The first 10 rows are patterns. Each new row is the sum of 3 different patterns, raised or lowered, with some noise. Before adding, each is slid sideways (what falls off one end comes back at the other) and multiplied by a number that may be negative. Names go in the order of the patterns.
(in the rows, 128 means zero)
Some rows, each with the names of its patterns after it:
[117 131 143 157 126 139 127 123 160 173 138 106 133 104 166 143 125 125
 108 113 136 137 113 115 148 138 111 150 120 117 117 112 126 126 106]
fetap
[160 149 123 113 128 141 113 130 121 129 129 108 122 153  91 112 123 127
 128 137 107 114 146 129 138 149 106 141 127 133 129 171 153 143 163]
Zaz
[116 158 127 119 112 158 100 111 136 143 131 135 137 113 135 160 171 107
 152 158 145 139 122 122 136 117 134 118 119 138  95 133 141 152 114]
Tavup
[121 129 147 112 133  94 116 123 113 133 118 183 105  97 170  86 110 128
 117 113 118 101 156 155 155 106 132 169  85  96 132 121 164 152 153]
Mukig
[130 116  96 111 143 140  91 110 131 112 113 119 127 134 109 119  87 103
 160 116 131 118 160 120  69 118 138 149 133 124 121 137 118 132  98]
fep
[ 87 153 166 151 125 107  90 128 148 135 109 140 141 115 123 120 156 119
 140 106 111 144 142  96 144  93 159  97 119  94 105 112 172  68 130]
safot
[112 124 132 135 127  71 116 146 141 122 121 139 133 136 111 166 132 113
 164 123 129 146 120 130  86 124 112  98 133 154 159 160 156 139 134]
vivup
[141 121 135 100 152 106 117 112 147 132 117 136 144 112 116 117 109  93
 129 188 114 137 125 112 124 136 134 115 125 139 131 142 128 124 142]
mim
[135 147 143 155 186 125 114 135 155 113 119 139 137  97 133  98 109 153
 125 109  77 131 112 112 136 140 102  93 142 122 145 127 117 143 119]
notup
[ 86 148 139 114 129 108 109 118 125 131 123 107 111 100 127 125 122 130
 111 169 148 120 148 146 122 147 161  99 136 113  95 130 128 110  91]
malun

New rows. What belongs after each?
[152 126 110 120  89 146 151 109 134 181 141 147 135 145 128 171 169 141
 140 144 192 146 162 167 141 143 126 173 161 133 168 153 149 143 153]
Mukig notup malun
[133 112 118 132 159 142  98  86 124 171 157 145 141 161 122 111 171 159
 150 142 115 160 151 135 112  82 130 119 104 112 127 141 128 101 161]
fetap fep malun
[106 126 145 114 103 134 137 140 142 108 105 172 136 146 154 154 139 131
 131 122 121 124 110 121 119 137 157 118 152 118 118 121 121 111 129]
fetap Zaz mim
[121 108  91  80  93 108 112 126  66  73 115 133  87 108 102  83  83 124
 119 140  89 102  93 112 104 151  78 106 115 142 145 130 104 104 102]
fetap Tavup safot
[ 94 136 131 115 160 111 127  81 115 140 133  78  79 132  92 115 128  93
 101 135 122 162 112 181 132 133 170 113  82  99  83  97  95  96 145]
Tavup fep vivup
[175 163 164 110 128 115 174 117 105 173 142 130 167 123  96 105 174 143
 115 164 150 184 151 157 117 127 180  75 172 169 129 168 102 148 172]
Mukig fep malun
[ 73 106  74  77  95 147  76  72  96  96  63  87  70  79  89 100  77  94
  80 120 119 138  70  87  77  65 127 123 114 106 106 100  94  94  99]
Mukig fep safot
[101 144  94 151 157  97 100 115 126 134 123 119 101 119 137 115 148 139
 124 119 146 126 160 103 129 103 133 109 167 113 134 134 159 133 130]
safot mim malun
[170 150 168 160 144 149 154 175 140  94 154 170 150 169 178 160 135 126
 108  95 106 129 114 151 158 119 166 163 209 155 131 134 109 160 155]
Mukig vivup notup
[132 119 145 110 104 114 109 108 102 102 119 114 126 109 132 132 116  98
 121 117 140 113 102  98 146 138 129 111 121 108 133 121 163  97 122]
fetap safot notup
[147  95  91 126 130 149 160 101 136 102 130 106  87 167 142 126 197 178
 146 138 118 106 154 166 137  59 122 144 169 117 117 130 137  91  93]
Zaz Tavup vivup
[ 41  38 109  74  54  82 107 105  91  96 151 101  89  89  98 133 105  91
  47 125  76  68  86  80 144  71  98 102  82 112  97  93 111 101  86]
Tavup fep vivup
[103 110 149 149 120 161 142 116 130 151 139 105 142 129 127  94 172 127
 123 105 123 154 140 128 151 136 149 151 157 134  77 136  96 135 155]
Tavup mim malun
[128 149 121 130 139 119 132 114 142 152 152 136 124 153  96 165 105 147
 157  59 178 154 124 152 124 154 173  82 126  63 132 100  54 164 173]
fetap Mukig vivup
[141 132 131 133 146 109 123 145 131  99 120 145  66 106 115  90 119 130
 173 158 148 145 162 134 122  98 114 133 156 133 172 144 123 130 185]
fetap Zaz vivup
[118 172 127 111 166 148 113 169 137 190 154 137 130 147 168 218  96 128
 117 176 178 166 149 134 129 158 176 174 158 165 165 143 164 159 128]
Tavup safot malun
[117 173 184 155 137 157 154 141 135 138 145 176 133 167 131 115 148 138
 140  86 119 144 130 129 126 167 113 101 163 113 133 143 123 119 132]
fetap Mukig malun
[136 152 135 156 170 171 123 149 137 103 127 132 137 117 112 127  91 116
 132 164 156 123 158 152 163 163 135 134 170 153 132 158 139 171 123]
Zaz notup malun
[124 131 137 167 111 151 125 160 119 121 131 137 104 138  99 153 124 109
 146 121 130 148  92 146  93 142 144 149 103  78  95 156 142 126  89]
Tavup safot notup
[160 183 195 134 162 121 141 179 120 133  89 140 110  89  79 136 193 134
  98 193 130 136 145 165 161 168 142 119 175 191 164 148 191 153  99]
Tavup Mukig notup
[146  70 117  98 100 122 128 128 157 119 141 100 146 125 117 111 149 118
  96 112 115 131  68 113 130  75  82 123  98 135 115 156 116 148 135]
safot vivup notup
[ 64  60  77  91 113  95  69  81  95 124 165  79  77  69 143  67  59  70
  97  33 124  36  81 100 100  93  72  98  59  41  72 110  60  45 112]
fetap safot notup
[119 121 142 108 113 152 134 110 154 154 143 117 137 124 115 122 132  95
 145 154 118 147 128 126 133 147 159 123 141 119 138 157 135 134 120]
fetap Zaz malun
[149 162 148 109 141 120 110 155 118 130 138  90 105 124  35 117 138 110
 100 156 128 127 139 166 137 174 146 150 139 139 180 155 193 167 157]
fetap Zaz notup
[155 201 168 154 157 180 177 178 218 192 167  87 168 152 149 174 155 124
 130 150  89 148 172 146 123 167 164 132 148 168 193 146 185 147 181]
Tavup mim notup
[126 133 130 126 139 169 135 126 129 127 108 150 183 128 131 120 104 125
 109 114 112 132 130 172 159 123 139 142 148 128 153 135 134  76 179]
Zaz Tavup mim
[152 113 120 126 145 120 127 116 125 163 132  64 144 164  99 122 108 109
 163 141 105 113 110 109 139 110 175 138 133  81 125 130  57  97 120]
Zaz Tavup vivup
[169 151 116 179 137 162 123 162 152 110 161 173 149 146 178 180 117 135
 138 121 127 191 112 108  93 166 143 150 132 118 107 155 146 154 135]
Tavup safot notup
[131 127 122 101  88  98 169 178 122 110 132 134 160 125 130 166 103 142
 145 163 175 187 145 135 194 181 114 132 169 138 135 179  71 101 143]
fetap notup malun
[ 73  64  73  87  73  91  57 156  97  72 115  91  63 100 134  28  75  68
  53 104  75  77  44  58  77  96  46  68  62  63  88  89  79  73  74]
Zaz Tavup malun
[176 127 167 129  90  99 127 155 163 155 129 139 168 146 128 151 124 129
 134 124 124 148 139 120  90 147 128 118 101 159 148 166 164 132  94]
Zaz safot vivup
[161 170 177 169 182 180 169 176 190 158 181 193 212 166 186 180 170 185
 162 165 163 160 188 155 167 180 177 148 165 155 148 137 171 169 179]
Zaz mim malun
[157 136 167 195 173 147 144 135 131 127 141 120  69 139 167 142 150 149
 127 131 170 131 152 129 156 147 133 145 159 146 153 112 131 114 156]
Tavup vivup mim
[ 70 152 111 105 116 139 104  88 128 117 105 120 112 138 110 111 120 120
 134 146  94 134 137 145  69 113 155 124  92 156 162 127 110 152 125]
Tavup fep mim
[124 107 111 158  65 108 123 110 150 138 124  94 104 131  93  80 101 100
 108 104 118 132 160  91  80 142  80  84 109 101 101  75  91 140 128]
Mukig vivup mim
[132 125 147 130 133 125 140 150 125 170 152 110 137 124 114  98 114 155
 108 133 124 129 148 154 113 127 108 133 101 137 189 101 115 122 148]
fep vivup mim
[109  83 118 102 107 107 122 116 136 108 119 151 146 133 119 161 122 133
 167 172 136 102 115 125 166 156 136  89 102 116 128 104 113 153 124]
fetap Zaz fep
[ 86 112  78 106 127 155 128 159 100 120 124 150 101 118 107  91 109 130
 213  86 125 141  85 117 144 138 104 118 135 162 160 136  81 146 165]
fetap Mukig mim
[176 155 109 131 149 146 120 136 153 128 120 117 152 153 211 163 122 158
 141 178 144 140 160 150  95 151 138 133 136  98 124 149 147 110 127]
fetap Zaz fep
[120 112 138 138 120 100 109 125 172 129 129 142 135 153 165 124  64 101
 109 143 115 131 104  99 133 127 146 126 114 113 152 144 148 121 113]
fetap Mukig malun
[118 118  92  89  53 101 126  94  95 127 140  77  91  98 135 101  80 127
  72 100 125  94 122  91 125  52  88 110 117  54 178  90 116  80 102]
Tavup Mukig safot
[125 139  83  87 128  84 172  84 129 116 147 134 124  68 163 123 118  96
  94  53 135 138 134 118  94 135 142 119 116 119  91  85  72  92  94]
Zaz safot vivup
[150 137 101 106 125 171 123 142 137 138 185 131 134 127 102 119  64 107
 170 112 163 125 147 177 144 128 174 111 138 122 133 130 123 192 158]
Mukig vivup notup
[122 143 124 143 130  80 111 131  91  69 125 137 126 120 101  90 119 143
 111 128  84 169  90 112 147 166 118 117 173 136 129 148 149 104 139]
Zaz Tavup fep
[126 156 179 168 221 217 146 143 235 188 181 177 177 161 124 162 190 176
 118 133 197 147 138 190 132 144 138 165 120 177 179 141 120 159 167]
fetap vivup notup
[153 127 129 163 138 119 143 123 145  82  94 125 121 100 154  73  89  91
 163 155 172  91 104  83 120 185 143 118 129 178 131  76 116 174 127]
fetap fep safot
[130 125 112 117 151 108 147 151  84  96 147 138 100 154 152 122 140 152
 146 123  99 114 103  98 150 106 134 117 153 105 108  96 133 132 129]
Zaz fep mim
[142 149 116 151 179 150 180 154 137 118 115 103 161 160 111 112 164 159
 125 139 139 125 171 124 135 148 127 178 154 145 173 151 130 126 173]
vivup notup malun
